The same things were measured in two ways. Each way mixes the same 9 hidden numbers, adds some noise and spreads widely along 6 directions of its own, which tell nothing about the thing.
Some things both ways: the first way, then the second way.
[  5  13  22 -17  -9  -4  22 -18  17 -19  22 -14   8  13  -8 -24]
[-27  -9 -16   4  -6  18 -27  -3   4  18   6 -16 -10   6  23  -4   6  -5
   7]

[ 13   7   4  28  15 -20 -11 -34  -1   5 -16  16   8  -3   9  32]
[ 28   6 -31   3 -12   0   1   1  -1  19  -1  -8 -23  -3  -6   7  -8 -12
  15]

[ 10 -25 -10 -40  32  -3 -31  19   2  -4  -1   2 -38  -3  -8 -13]
[ 19   4  -1  -3  -2   5  13 -13  -3 -11   2 -13  25   7   2   9  -5  10
   7]

[ -2  -8  -3  -4   6   5   1   6   2  18   5 -16 -20  22 -43 -12]
[ -5  15  -6   6   0   2  15   0  -7 -16  -5  13 -26  -2  -2   0  -7  17
  11]

[  9 -15 -18   8  37 -11  -2  12  -2 -20   1  -8   1  49 -27 -16]
[-20  19 -25  21   6  -2   4   2 -31   8  -8  31   5  16  19  -1   9  15
  11]

[-10 -10  -7   7  12   1  -2 -11   1  -7   8   2 -19 -14   4  16]
[ 26 -10   9  16  21 -23  -6 -14   7 -52 -10 -22  31 -11 -40  28 -20  18
  14]

[  2  54   1  57 -19 -25 -17  12 -21 -15 -22 -12  35   8 -21  25]
[-16  -9  14 -10 -12   9 -30  13  -6 -26 -14 -11 -13  -7  -3  -1 -11 -11
   0]

[  9  21   1  19 -20 -10   3  -3 -12  15  -5   2   8 -22  19  23]
[-25  -8  19   7  -1 -21 -15  -7  34 -29 -20   4  13  14 -24  19 -28  66
  17]

[ -3  14  -8  26   1 -13 -22   5 -33 -12   4 -19  30  15 -17  -7]
[ -1  -1   2 -13  11  11  27   0  -2  12  16  12   3   2   4 -14   9   9
 -17]

[  2 -13   6   6   5  -1 -17   3   3  17 -25  -1 -19   1 -11  20]
[  5   1  28   4   1   4   8  12   2  20  20 -10 -29 -13   3 -25   4 -52
  -5]

[-14   7  -6  61  -6   6   8  -4   2 -11  -6 -28 -18  14 -19  25]
[ -8   9 -14  -2  -5   3 -30  -4  -2 -39 -37 -18  -4 -15  -4   8 -22  12
   9]

[ -5  -7   1  -9 -10  15   3   4  16  -3   4   5 -11  -3   2  -2]
[-16 -23  54  20  39 -16  -6 -11  18  -5  20  -1  29  -4 -23 -12  -7   4
  -9]

[ 23  16   5  36 -11 -23 -20  52 -47   9 -30 -30  28   0  -2  41]
[ 21  -4 -12 -18 -15  -7   2   0  10   1  26 -22  19   9  -5   4   8 -10
  -7]

[ -1  17 -12   3  -7  -6 -24 -24   6 -25   9   7 -10 -20  -6  14]
[ 13 -25  28  -8  -3  20 -24   9  11 -23   0 -37   7 -12 -14   1 -11 -33
   1]

[ -3  22   7  15  11 -22   7   9 -18 -21   1 -22  18   9 -12  -7]
[-28  12   4  -4  -4  -8  -9   5  -1   3  14  -1  -4   6  17 -15  16  -1
  -2]

[  3 -18  -9 -13   4  18 -13  25   2  10 -16  -5 -15  -7   8  -1]
[ 15   3  12 -12 -10   0 -17   6  24 -18  -8 -17  10  -7 -23  -5 -18  -8
  -1]

[  2  24  10  22   4 -15 -13  -8 -16   6 -11   8  20 -18  42  21]
[  2  -3 -12  10   1   6  -2 -17  -9 -16  -7   0  24  12   0  18 -13  30
  10]

[-11  11  -4  31   8 -10 -10 -47  -4 -10  16  22  -6 -26  23   5]
[-11 -11  21  -2   7  16  -5 -13  -2 -23 -19 -26  10 -16   7   9  -7   0
 -16]

[-17  -3 -23  18 -16   1  10 -27   2  -8  18  -8 -10   9   0   5]
[-11  -4   0 -13  -6  -2 -13  24  -4  16  24   4  -8   2   3 -28  12 -34
 -10]

[  1   3   2   5 -15  10   0  -2   8   4  -1  -8  -1   4   7  19]
[ -7 -20  -6  17   4  18 -15   6 -12  14  25   7   8  19   4  -1   6 -10
  17]

[ 23  -6 -29 -15 -20 -12  -2 -32  13   8  -5  26 -29 -28   4  -7]
[  8   8   3  17  28  -4   1   8 -30 -17 -21   9  28  -4  -5   3   4  -5
   7]

[ -9   5  16  15  16 -19  -2 -14  -3 -15  -5  -4  -9 -15   0  17]
[-41  -5   8   2 -18  -6 -16  10   9  12   0  -5 -30  12  17   7   8  16
  16]

[ 28  -7  -9  -9  37 -35 -20  -7 -22 -12  -9  10   1 -17  25  -8]
[ 15  -8   9   2  21  -9   5 -24  32  14  22 -26  36   0  -8  -7  -4   8
  -6]

[  3  -2   8  -3   9  -5   2   7 -14   4  -7   1  19  -9   8  -2]
[ 23  -2  13  15  30  -2  16   3 -15  17  52  -7  17  -9  -7 -20  33 -52
 -15]

[-10 -19  -2   4  -8  27   6  25   3  17  -1 -28 -22  16 -19  -2]
[ 32  14 -23 -25  -1  -7  12 -10  10   6  25  -7   4  -6 -15 -17  -3   1
 -13]

[-13   8  14  23 -18   6  -1  14  -3  -3 -20 -15   7  -4  19  12]
[-10  -9  13   1   7  12 -17   7 -19  11  24  -8  10  -4  17 -23  18 -46
 -16]

Other things, the second way, with their names:
z818: [ 18  -2 -36  -2  -9  -1 -10   2  -4  -4  -2  -9   3   7 -10  25   0  16
  17]
z46: [  0   2   3 -13   4 -14 -19  -5  21  12  30  -2  14   7 -11 -22  -1  11
   0]
z739: [ 14  -1 -12  -3 -19  -7 -21  -5   4 -48 -34 -39   7 -10 -11  32 -22   4
  16]
z151: [  4  -1 -17  14   9   3  -3  -5 -16   0 -11   5  -7  -3   0   2 -16  -2
  15]
z799: [ -6  13 -13 -15 -12  13   2   6  -6 -10  -9 -10  -9 -11  15 -10   4 -14
 -16]
z952: [-17   3  16   0   2  -8 -11  21  -7  13  26   8 -15   1   5 -32  13 -40
  -2]
z703: [-27  17  11   0 -31   4 -15  21  -5  19   4 -20 -16   4  41 -18  24 -56
  -3]
z991: [-14  -6 -11   5  13 -16   5 -18   2 -12 -12  11   5   8 -10  21 -16  64
  10]
z874: [ 22  -6 -13 -22 -10  10 -11   5  -7   4  23 -26  -1  -9   4 -19   4 -48
  -8]
z895: [-13  -9  31   4   7   8 -10  16  -3 -37  -6  -3  -9 -12 -13  -9 -11 -18
   2]
z401: [ 11 -16  10  19   1  10 -15  -9   1 -11  17 -28   6  -4  -6  14   2 -23
   8]
z706: [ 10  -4  -1  -5   4   8   5   2 -12  -7 -10  -7   7  -7  -2  -2  -8 -12
  -5]
z504: [ 28  24 -21  11  13  17  14  -3 -48 -13 -12  -2  25  -5  19  -2  10 -27
   7]
z898: [-25  27  12 -10 -23  10  16  27   0   0 -32   7 -31   0  26 -15   0 -10
   1]
z603: [ -1 -11   0   9   3  -9  -7   7   0  -5  11  -1   2   3 -15   6   0  -5
   5]
z959: [-11   2   2  -4  -6  20 -14  10   0 -14  -7  -2   0   1  -1  -1   3   4
   0]
z197: [ -7   5  -8  16   9 -13   2  -6  14  -6 -29   3  19   6  -7  11 -18  33
  14]
z767: [-13 -22  32  35  33 -15 -24   1   2  -8  15   8  20   2 -27   0  -6   1
  14]
z143: [ 18  23   3  25  21  25  22 -15 -29 -42 -35 -11  26 -13  11  10  -9  -5
  10]
z759: [ -7 -12 -12 -12  14 -28  15  -1  20  60  39   9 -19   5  -6 -16  13  13
 -16]
z758: [ -1  -1  -6  15   8  -8   3  -8  -1  -1  20  -1  -9   0 -10   9   7   8
   5]
z94: [-18  19 -21 -29 -31  -1  -4  28 -18  -9 -14  21 -23  12   7   2   8  21
  -3]
z532: [ -4 -14   1  12  -5  -2 -10   9   6  -7   7 -10 -11  -2 -13   7  -2 -17
   4]
z838: [-11   1   0  -9  -7   9 -31   5  -2 -25 -11 -14   2  -7  -4   3  -1   4
  -1]
z878: [ 10 -16   7  17  16   9   5   4 -16  12  22  -4   1  -4  -6   1  14 -31
  -5]
z771: [ -8   9   3   6   9   6  -7   5 -12 -11  11  12  14  10  -2  -2  13  15
   7]
z199: [  5   0  18  -8  -3   6  -5   5  11  -8  11  -8  -2  -4 -14  -6  -1  -5
  -7]
z23: [ -8  31 -23 -14 -20  -5  -2  10 -11  13 -11   1  -6   3  21  -2  19   5
 -10]
z689: [ 18 -11 -21 -10  28  -1  14 -21 -15 -26  -2 -14  17 -24 -15  11  -4  14
 -24]
z84: [-28 -29  42  21  26  12 -11  -9   9 -33  -5   2  18   3 -16  13 -15  35
   8]
z673: [-16 -16  -4   4  -1  -7 -25  18   0  -6   1   4  -3   9 -14  11   3   7
  12]
z738: [-11  11 -12   6   6  -7  -9  -7  -1  -6 -43  -9  11  -4   6  18  -7  31
   7]
z693: [ -4  -5  -7 -27  -7   8 -18  10   7  40  28  -2  -6   1   8 -42   4 -29
 -16]
z853: [ 15   6 -12 -10  13  -1   5   0   2  -1   8  -4  -2 -13 -16  -6   5   3
 -10]
z386: [  3 -11 -14   5   1   5 -16  -6 -25 -16   4 -14  -3  -1   4  15   0  -3
  13]
z849: [-45  25  25  14   9  -3   6  29 -11  50  23  34 -19  19  31 -34  44 -11
   3]
z484: [ 3 -6 -8 -6 -8 17 -6  3 -3 10 17 -2 -7  9  3  0  4  3  9]
z35: [ 33  14 -59 -14 -17   0  -4 -24  15 -12 -12 -24  -1  -1 -11  25 -22  41
  19]
z572: [-18  -4  28  -8   6   7 -11  -1  14   1   4  -7   9  -4   1 -17   0   1
 -17]
z152: [  7  -2 -10   9  -4   6  -3   2  -7 -26 -15  -7 -12  -7 -11  15 -15   0
  13]
z14: [-16  -2  36  -9   6  -3   5   4  14   8  -2   3  13   9   3 -10  -3  19
  -7]
z497: [-37  -2  -5   5   5 -10 -23   4  -2  -5  -2   5   2   3   7 -10   2   7
  -4]
z630: [ -1   1  22   5   9  14  -1   6  -2 -29   8   7   8   3 -17   2   2  10
   3]
z620: [-10  -9   3  10  18  -1   1  -8 -13 -13   0   7  11  -1  -4   4  -5  15
  -4]
z492: [-17 -12 -16 -13  -4   6 -19   5   6  -4 -27  -4 -18  -9  -9  14  -8  30
  -9]
z65: [ 26  18 -38   6  17 -17  28  -9 -19  -9  -2  23  11  11 -17  20  -2  52
  19]
z882: [  0   3 -27 -11  -1   4   8  -5  -6  19  14  -1 -14  -4  15 -22  -2 -15
  -9]
z438: [  6   0 -19  10  10   8   5  -7 -16  -3  -2  -2   0  -4   5  -1  -5  -7
   7]
z149: [ 19  -9  -2  -9   7  -5   5  -9  -3 -16   9 -14   3 -14 -13  -3 -14 -12
  -9]
z6: [ 12  -9   6   0  21   1  -4 -27  -2  -8  16 -25  24 -10  -1  -5  -6  -2
  -8]
z931: [  5   4  -9   5  11  22  -9   1 -31 -20  -5  -1  22  -1  11  -6   2 -16
   3]
z611: [  6  -1 -14  -3  -5   5 -21  16   5 -14  -5  -5   5  -2 -22   4   0  -2
   3]
z789: [ 16  -4 -14  -5  -1 -18  -9  -7   5   2  16  -7  20   6 -19  14   4  18
  -3]
z390: [  4   3  -1   2  11   5   9  -1 -12 -18   2  -3  10  -7  -5   5  11   1
 -11]

Some of these things the first way, each followed by its name:
[ -4   1  -5 -10 -12  -5  -9  -4   2  -3   0 -14 -19   2  -3  -2] => z874
[-14  16  -7   5 -10  10  20 -35  18 -14  27  11  -9 -17   1 -17] => z838
[  0  -6  -1  -9  10   8 -14  18  -8  16 -17   8  -2 -21  11  -9] => z199
[-10  -9 -23  13 -12  25  23 -25  16 -12  35  -1  -4   6 -11   0] => z611
[ -7  -6  13  -9  11 -11  -9 -14  -7   8 -12   7 -17 -41  43  10] => z739
[-30 -33   7   2  22  20  -9  18  -6   2 -14 -10 -10   6  22 -17] => z620
[-18   6  13   0 -16  14 -18   5   9 -23  -1  -7  -6 -20   5  15] => z14
[  8  -8  -2  15  18  -7 -16   7  -9  -8  -9   8  18  14 -14   5] => z878
[  4  26   0  15 -15 -10  13 -44   1 -16  22  23  39  -7  -4 -31] => z492
[ -6   4  -6  23   6 -16  -2 -15 -31   1   9   0  27   4   0 -35] => z689
[  1 -33  14 -45 -16  18   8  22  -1  45 -24   2 -12 -26  38 -19] => z603
[  6  34   2  25 -18  -8  -4 -42  10  -8  26  -2  -3  -3 -13  26] => z143
[ -6 -15  -3  21  14   2 -11   2 -12  15 -16  -7 -10   3   4  14] => z152
[  8  -4 -20   4  -1 -13   2 -19 -15  12  13  -2  -8   1  -6 -22] => z799
[  4  -1  -8  20  19 -16 -14   4 -25   6 -20  -5   6  -6  -5   8] => z65
[  9   5 -11   0  18 -18 -24  -1  -1 -22  -9  -6 -10  11 -16  -3] => z504
[-12 -13   8  24  -8  -1  15 -30   2  -7  10   0   7   6  -3   6] => z759
[  4  11  -5 -17  -1 -23   8 -41   2  -5  28  -1   7  30 -11 -34] => z882
[  7  10  -7   8  -4 -30 -26 -14 -28   9 -16  -8   1 -14   6  10] => z898
[  3  18  14   1 -13  -8  -1   5   8  -4  -6  -9  -9   3 -26   2] => z386
[  4 -11   1  16 -31  12   8  29  -8  18 -30 -18  -3  -9  -1  16] => z673
[ -4   2  -2  29  -5  10   5   9  13  -9 -15   0   1   7  -6  26] => z767
[ 26   9 -25 -42   4 -20 -12  -8   3  -1   5  12  -9   4 -10 -48] => z931
[-14  -1  -3  22  -6  -9 -22 -31 -14  12 -17  11  -1 -30  49  18] => z706
[-5 -1 16  6 -7 13 18 10  7 -5  1 -7  5 -7 -1 -6] => z23
[-24   2  -5   7 -25  13  -3  -7  -3  18  -3 -13 -14  -9   4   5] => z895
[-13  -1 -31  42  10  -6 -14   7 -23  -6  -5  -8  -3   9 -23   6] => z94
